The first 4 rows are patterns. Each new row is the sum of 2 different patterns, raised or lowered, with some noise. Before adding, each is slid sideways (what falls off one end comes back at the other) and multiplied by a number that may be negative. Names go in the order of the patterns.
(in the rows, 128 means zero)
Some rows, each with the names of its patterns after it:
[ 79 121 143 118 118 141 103 135 125 136 164 157 132 111 131 168 118  99
 123 143 115 137 124 145 139 134 158 133 140 127 152 120 150 106 134  99
 136 154 129 115 142 177  87 152 150 144]
vulif
[102 124 114 152 104 118 118 146 129  97 130 132 116 135 128 104 132 130
 160 117 113 145 127 165 150  89 139 112 164 116 129 148 130  95  97 153
 147 135 100  84 110 114 127 141 139 137]
dip
[159 116 142 129 147 133 135 121 117 150 124 105 164 139 107 144 152 126
 107 133 128 177  83  83 118 115 136 121 131 125 162 109  79 133 177 101
 156 125 109 177 104 123 102 141 136 144]
Fera
[126 130  79 131 124 132 141 124 167 130 130 159 141 138 127 128 119 124
 136 117 127 108 146 135 144 143 108 110 124 104 134 177 103 123 143 108
 119 106 121 140 136 139 132 111 127  92]
Tufep

New rows, each followed by the names of its patterns:
[126 104 113 110 125 128 128 129 120 125 131 118 117 116 108 125 136 121
 122 131 100 123 126 122 129 117 133 124 134  97  95 112 122 123 135 123
 118 157 108 101 120 135 112 112 118 111]
Fera Tufep
[108 139 101  93 126 101 118  88 125 107 146 121 149 103  97 101 132 111
  51 161  97 103 114 163 149 108 131 147 117 150 115 125 109  87  97 110
 136 108  96 133 157 134  98 123 111 113]
vulif Tufep
[169 159 152 155 118 137 129 139 151 137 142 104 160 140 145 115 134 158
 138 137 137 133 145 141 130 143 104 135 149 131 135 106 100 185 146 151
 113 143 138 119 135 148 169 137 120 111]
dip Fera
[129 131 138 134 118 133 162 105 138 122 139 113 117 135 104 111 153 110
 138 108 136 143 131 128 137 145 134 113 110 138 157 130 139 125 129 129
 127 155 130 142 115 152 129 143 108 129]
vulif dip
[141 119 107 168 152 120 116 130 171 118  91 114 132 109 140 121 156 134
 127 175 126 136 121 141 117 127 101 127  83 126 144 125 111 140 172  80
 151 145 147  67 113 129 107 122 144 102]
vulif Tufep
[146 146 123 167  89 100 148 131 122 157 141 138 177 160 138 121 181 158
 164 164 134 143 138 162 133 144 115 150 164 155 137 151 130 118 128 165
 187  98 139 153 161  96  83 127 143 154]
Fera Tufep
[122 116 122 124 143 117 143 143 106 119 127  97 135 169 128 119 132 124
 122 133 136 115 141 129 153 110 128 112 130 113  75 145 137 137 122 102
 149 122 130 160 144 142 114 128 115 139]
dip Tufep
[178  78 110 128  75 137 100 153 107 151 119  76  95 138 116 161 122  79
 128  81 103  94 143 136 142 126 106 119 140 116 116 117 130 110 115 115
 102 141 136  99 113 145 121 129 115 107]
dip Fera
[131 108 101  92  76 136 171  96  94 103  87  97  94 116 132 129 112 115
  92 128  67 108 112  79 119  94 120 129 104 155 117 104 146 129 143 108
 107 117 110 143 117  93 101 123 142 122]
dip Tufep
[ 96  88 108  79  95  98  84  76  73 106  94  65  91  81  97  85  93  94
  75  99  89 108  69  93  71  95 104 120  92  96  89  68 103  73 104  96
  89 102 124  89  82  91  95  98 106 114]
vulif Tufep
[154 151 147 182 141 164 171 153 189 185 173 164 155 115 157 182 173 118
 186 109 176 176 123 153 155 199 140 143 150 121 162 163 149 135 118 157
 170 145 135 122 149 160 135 182 108 145]
dip Fera
[116 143 146 160 156 160 147 139 180 150 150 128 127 145 130 124 154 142
 100 164 161 149 131 119 118 170  79 106 170 101 137 144 120 123 141 115
 108 147 183 117 143 131  88 174 119  87]
Fera Tufep
[174 182 207 168 126 186 162 143 176 184 185 176 138 168 158 164 168 164
 213 163 159 214 157 166 171 149 165 108 168 170 124 151 133 153 183 165
 175 134 179 162 171 144 173 163 134 171]
dip Tufep
[138 145 133 164 139 141 161 139 142 143 140 137 123 150 129 123 143 132
 135 144 154 144 138 131 159 168 138 144 133 137 153 152 134 161 157 117
 138 154 125 153 154 138 155 138 148 132]
Fera Tufep
[ 79 164 101 135  75 128 114 106 126 135 150 112  75 104 162 149 120 135
 135 106 109  80 177 154 141 106 139 134 128 106  97 161 152 113  97 130
 101 145 131  85 107 134 152  96 116  74]
dip Fera
[120 152 127  95 127 138 149 117  76 148 185 107 183 128 120 175 126 115
 121 120 140 117 165 139 143 117 156 178  98 144 138 163  80  99 176 129
 100 155 130 133 106 138 160 200  88  68]
vulif Fera
[162 166 169 156 128 129 147 134 144 169 184 130 152 208 140 133 143 130
 181  75 111 134 105 136 129 147 141 175 135 101 158 179 145 144 134 115
 164 147 158 129 174 144 109 191 141 140]
Fera Tufep
[154 159 147 165 176 157 144 156 145 148 131 163 163 126 140 145 163 168
 165 161 148 156 149 161 153 150 150 137 174 167 159 160 150 137 167 155
 150 162 159 174 155 145 136 151 156 157]
dip Tufep
[123 113 122 106 123  86 126 112 105 120 136 121 116 118 153 116  96 165
 116 115 114 150 121 110 133 122 116 124 130 129 129 112  94 109 130 104
 104 159 124 124 122 118 111 110 109 123]
vulif Tufep
[124 151 106 106 140 117 155 133  95 134 116 161 102 116 138 113  95 117
 133 137 135  89  81  97 106 126 135 136 131  92 119  92 142 101  90 112
 136 125 101 121 143 112 129 135 107 130]
dip Tufep
[150 140 162 148 111 134 137 108 148 190 115 126 151 118 147 101 115 142
 140 150 138 122 134 119 128 122  96 156 124 151 147 126 189 129 138 156
 153 147 142 149 125 139 145 135 138 121]
Fera Tufep
[113 117 119 105 155 129  92 133 132 152 126 108 144 120 148 133  85 143
 108 141 119 141 149 120  98  90 153 136 127  94  66 106 106 125 125 139
 124 108 117 124 146  89 115 122 138 103]
vulif dip
[157 130 150 135 145 131 110 114 127 156 139 118 144 161 152 127 168 141
 130 127 122 150 108 138 138 141 105 135 131 169 140 155 115 109 133 152
 134  99 183 106 118 122 196 137 122 145]
vulif dip
[109 116  74 117  78 138  57  94  63 119 121  72  89 111 131  67 118  97
 116  54 117 102  76 102 106 103 121  63 111 117 152  90  83 116 134  61
  46 113 125  90  82  57  97  96 102 134]
vulif dip
[109 111 152 110 106 149 103 113 125 101 111  67 117 121  82 104  81  97
 137 109 125  82 128 110 110  98 128 121  86 110 119 132 154 119  92 128
 106  96 116 133 128 125  89 123 110 115]
dip Tufep
[100  88 122 178 101 161 120  98 169 112 118  85 155 125 131 147 137 142
 122 147 135 129 132 112 149 119  93 147 135 115 140 131 128 121 133 123
 175  84  89 111 112 131 109 126 119 158]
vulif Fera
[112 100 134 111 163 143  88 137  97 147 106 113 141 141  78  87 149 130
 122  83  73 106 109 122 132 123 127  80 115 106 124  95 109 110 143 118
 105 120 124 119 132 124  96 123 116 150]
dip Tufep
[148 132 119 112 132  88 103 147  72 118 115 151 142 116 165 132 124 167
 134 136 121 110 104 121 141 115 106 113 157 135 135 145 105 112 115 100
 129 157 101 117 140  98 122  96 130 133]
vulif Tufep
[119 147 141 148 145 174 117  97 129 185 119 147 140 122 188 125 135 136
 154 150 170 175 134 153 144 157 143 151 129 132 153 147 123 183 158 113
 148 162 130 125 167 131 184 107  90 128]
Fera Tufep
[130 146 109 127  91 114 144 122 120  94 113 122 118 118 136 148 125  83
 125 150 160 108 127 127 104 107 118 124 124 127 104 155 141 129  96 119
 163 112 101 125 120 112 142 113 125 101]
vulif dip
[125 127 144 117 123 144 132 158 137  97 122 115 155 100 131 141 132 108
 103 162 143 135 119 100 118 117 128 136 134 138 104 123 110 153 113 126
 126 133 122 103 121 133 139 125 125 115]
dip Tufep
[124  86 121 127  85 111 108 125 118 125 117 105 134 115 126 115 115  96
 108 143 133 112 140 112  94 120 105 100 128 128 134 123 107 123  98  93
 134 138 138 129 113 152 133 111 112  96]
Fera Tufep
[131 138 125 145 123 126 143 108 119 137 140 111 148  95 103 129  88 141
 138 149 126 106 115 100 147 106 123 109 136 123 113 135 117 124 145 108
 106 143 119 132 122 132 134 128 122 169]
dip Fera
[143 118 139 116 136 112  91 115 111 111  95 150  70 109  90 158 132  80
 134 126 118 132 106 111  94  91  83 112 122 111  77 126 145 110 105 139
  92 113 111  99  99  90 121 103 117  70]
vulif Fera
[126 129 175 147 124 144 142 127 113 146 134 173  90 113 129 128 130 128
 149 130 152 124  97 136 176 114 150 116 124 171 110 129 100 131 155 139
 160 108 147 131 136 134 151 142 114 139]
dip Fera
[150 120 113 124 107 136  84 107 117  99 103  91 136 109 118 116 131 131
 114 140 109 107 115 104 138 132 108 127 112  86 139 107 112 147 129 132
 130 106 114 103 112 131 107 147 115 118]
vulif Tufep
[129 103 107 118 130 101 106  90 114 115 103 117 101 113 137 119  91 128
 114 142 100 100 127 101 142 127  88 111 109 133 119 116 144 115  79  94
 141 123  97 116  72  93  99 141 129 117]
vulif dip
[ 96 112 130 113 120 115 134 124 137 125 116 135 117 142 108 122 105 119
 135 151 130 159 120  79 148 136 112 124 151 137 126 110 141 121 117 145
 132 151 140 123 168 122 117 113 117 138]
vulif Tufep
[168 167 114 169 223 165 117 176 115 158 174 113 192 170 191 135 153 139
 142 163 143 156 152 158 141 169 174 134 169 185 115 153 185 161 132 157
 191 157 178 123 188 211 165 191 150 170]
dip Fera
[ 82  64  78  91  73  87 105  90  71  81  65 146 132 103  96  71  87  80
 104  62 110 110  95  54 114  55  87 118  49 102  96 102  75  95  71  62
  76  82  94  62  83  59  78 117  63 100]
dip Fera
[108 109 121  87 111 117 122 114  97 118  85 143 109 142 102  96 114 133
 115  70 155 115  82 101 171 117  95 129 141 107 141  88 148 139  99 105
 112 137 116  90 109 153 151 105 102 129]
vulif Fera
[164 192 155 165 161 177 171 173 163 157 181 167 147 205 169 144 173 178
 173 155 170 175 206 107 138 159 150 181 164 177 164 190 147 121 169 213
 144 204 164 150 226 144 164 142 172 174]
Fera Tufep
[122 116 146 147 113 130 121 117 153 121  87 127 138 148 120 108 151 132
 163 164  93 142 110 171 110 140 133 132  81 102 164 146 127 107 111  87
 126 138 146 109 132 110 118 106 156  89]
vulif dip
[132 149 133 159 130 131 123 150 189 144  86 163 112 158 145 106 164 141
 138 115 144 136 119 133 108 129 119 134 140 148 150 111 139 147 125 119
 148 121 131 139 137 135 140  99 172 170]
dip Fera
[118 154 127 137 109 107 146 103 102 155 139  89 147 138 140 102 152 120
 158  82  91 107  79 161 105 114 113 194 114  68 138 182  91 170 119 110
 170  78 103  98 152 133 114 164 135 145]
vulif Fera
[129 143 109  68 117 171  95 130 120  96 146 115 108  97  99 126 135 122
 107  96  98 156 110 129  84 116 129  97 100 161 144  80 111 124 133 132
 130 125 146  74  76 100 124 124 120  98]
dip Fera
[120 144 102 114 124 115 106 102 103 136 110 134  98 100  89  87 125 113
  63 122 141  84 137 120 150  77 105 143 113 111 118  91 108 104 120 126
 130  96 111 117 150 113  74  92 118  83]
vulif Tufep
[ 91 103 120 132 142 121 114 164 110 111 144 139 112 138 147 104 166 119
 123  85 117 148 151 157 101 110 115 131 129 141 127 124 127 119  99 172
 119 104 131 157 126  91 131 129 156  97]
dip Fera
[124 120 135 162 137 169 122 153 198 140 147 132 130 140 106 124 144 129
 124 111 149 126 146 149 112 156 140 166 118 129 117 112 159 148 141 152
 131  91 164 147 118 157 153 144 139 136]
Fera Tufep
[118 142 142 150 127 136 172 112 142 136 131 115 110 137 124 112 130 116
 133 129 138 145 136 138 125 143 137 124 111 122 146 135 136 141 134 110
 146 144 124 147 135 152 132 133 119 129]
vulif Tufep
[177 193 159 158 160 104 177 140 131 161 132 166 148 144 123 151 128 184
 147 206 146 126 191 161 143 104 179 135 100 135 193 133 129 152 162 140
 180 147 150 153 120 142 133 162 136 102]
vulif Tufep
[194 191 164 199 170 185 155 186 180 153 190 144 142 227 175 169 160 200
 170 145 177 195 229 125 128 163 183 209 180 185 172 189 154 132 194 212
 165 177 188 165 215 144 169 176 181 177]
dip Fera
[117 138 127 125 156 116 134 143 143 188 143 133 103 123 190 144 114 155
 142  77 168 136 136 164 150 184 144 136 127 147 125 172 118 176 113 141
 207 133 128 143 167 103 120 153 149  60]
vulif Tufep
[158 127 127 132 169 122 122 128 155 133 125 136 147 137 145 151 126 144
 140 166 127 139 137 141 147 153 129 144 125 162 152 122 158 149 129 101
 149 153 138 119 121 118 134 138 148 158]
vulif dip
[124 127 124 127 131 108 135 122 135 123 127 131 130 136 140 127 137 144
 111 133 134 135 104 124 123 130 125 137 123 120 119 127 131 139 145 110
 125 148 116 114 116 128 126 132 127 134]
vulif Tufep
[101 137  93 111 123 137 146  96 121 155 109 130 118  91 127  98 147 110
  87 127 114 155 138  93 131 103 156 112 135 125 118  84  85 154 149 128
 110  79  74 124 123 122 143 134 113 123]
dip Tufep
[135 174 112 147 182 136 119 126 143 131  92 138 122 101 136 116 129 105
 147 145 111 141 103 132 144 117 127  89 158 144 118 151 150 109 134 119
 112 171 172 165 147 121 112 112 119 167]
dip Tufep
[ 89 122 104 102 121  94 130 106 133  98 130 108 125 117  98 118 120 108
  86 147 109  96 111 157 110 106 133 119 102 133 122 120 115  77 119 133
 133 121  91 127 136 123  96 134 133 119]
vulif Fera
[107 125 136 112 131 120 132 102 133 112 112 104 113 124 137 122 138 130
  95 140 116 111 147 123 126 122 116 109 115 116 137 124 148 132 119 158
 116 131 114 120 116  94 108 122 106 111]
vulif Tufep
[159 148 146 144 139 161 136 148 140 147 128 153 121 143 135 145 139 136
 166  97 138 171 142 122 116 151 133 123 142 142 158 123 132 153 166 163
 138 147 160 126 118 130 161 134 150 126]
vulif dip
[124 128 116 130 145 154 139 116 158 140 130 129 144 139 115 127 119 142
 134 151 142 143 136 112 114 139 114 141 154 124 132 146 107 123 127 126
 137 142 135 133 131 127 102 114 138 102]
dip Tufep
[111 102 164 111 120 105 103 117  84 116 107  89 113  93 111 123 118 110
 110 134 113 134  81 126 117 106 140 129 121 137 112  60 147 138 101 114
 135 126 125 112  90 113 112 141 111 146]
Fera Tufep
[105  99  95 100 115  78  79 102 138  81 102 108  89 140 102  74  95  96
 124  99 113 106 106  80  89 115 113 101  78  85  87  82 116 111  97 112
  96  96  83 115  86 114  74  90  96  78]
dip Fera
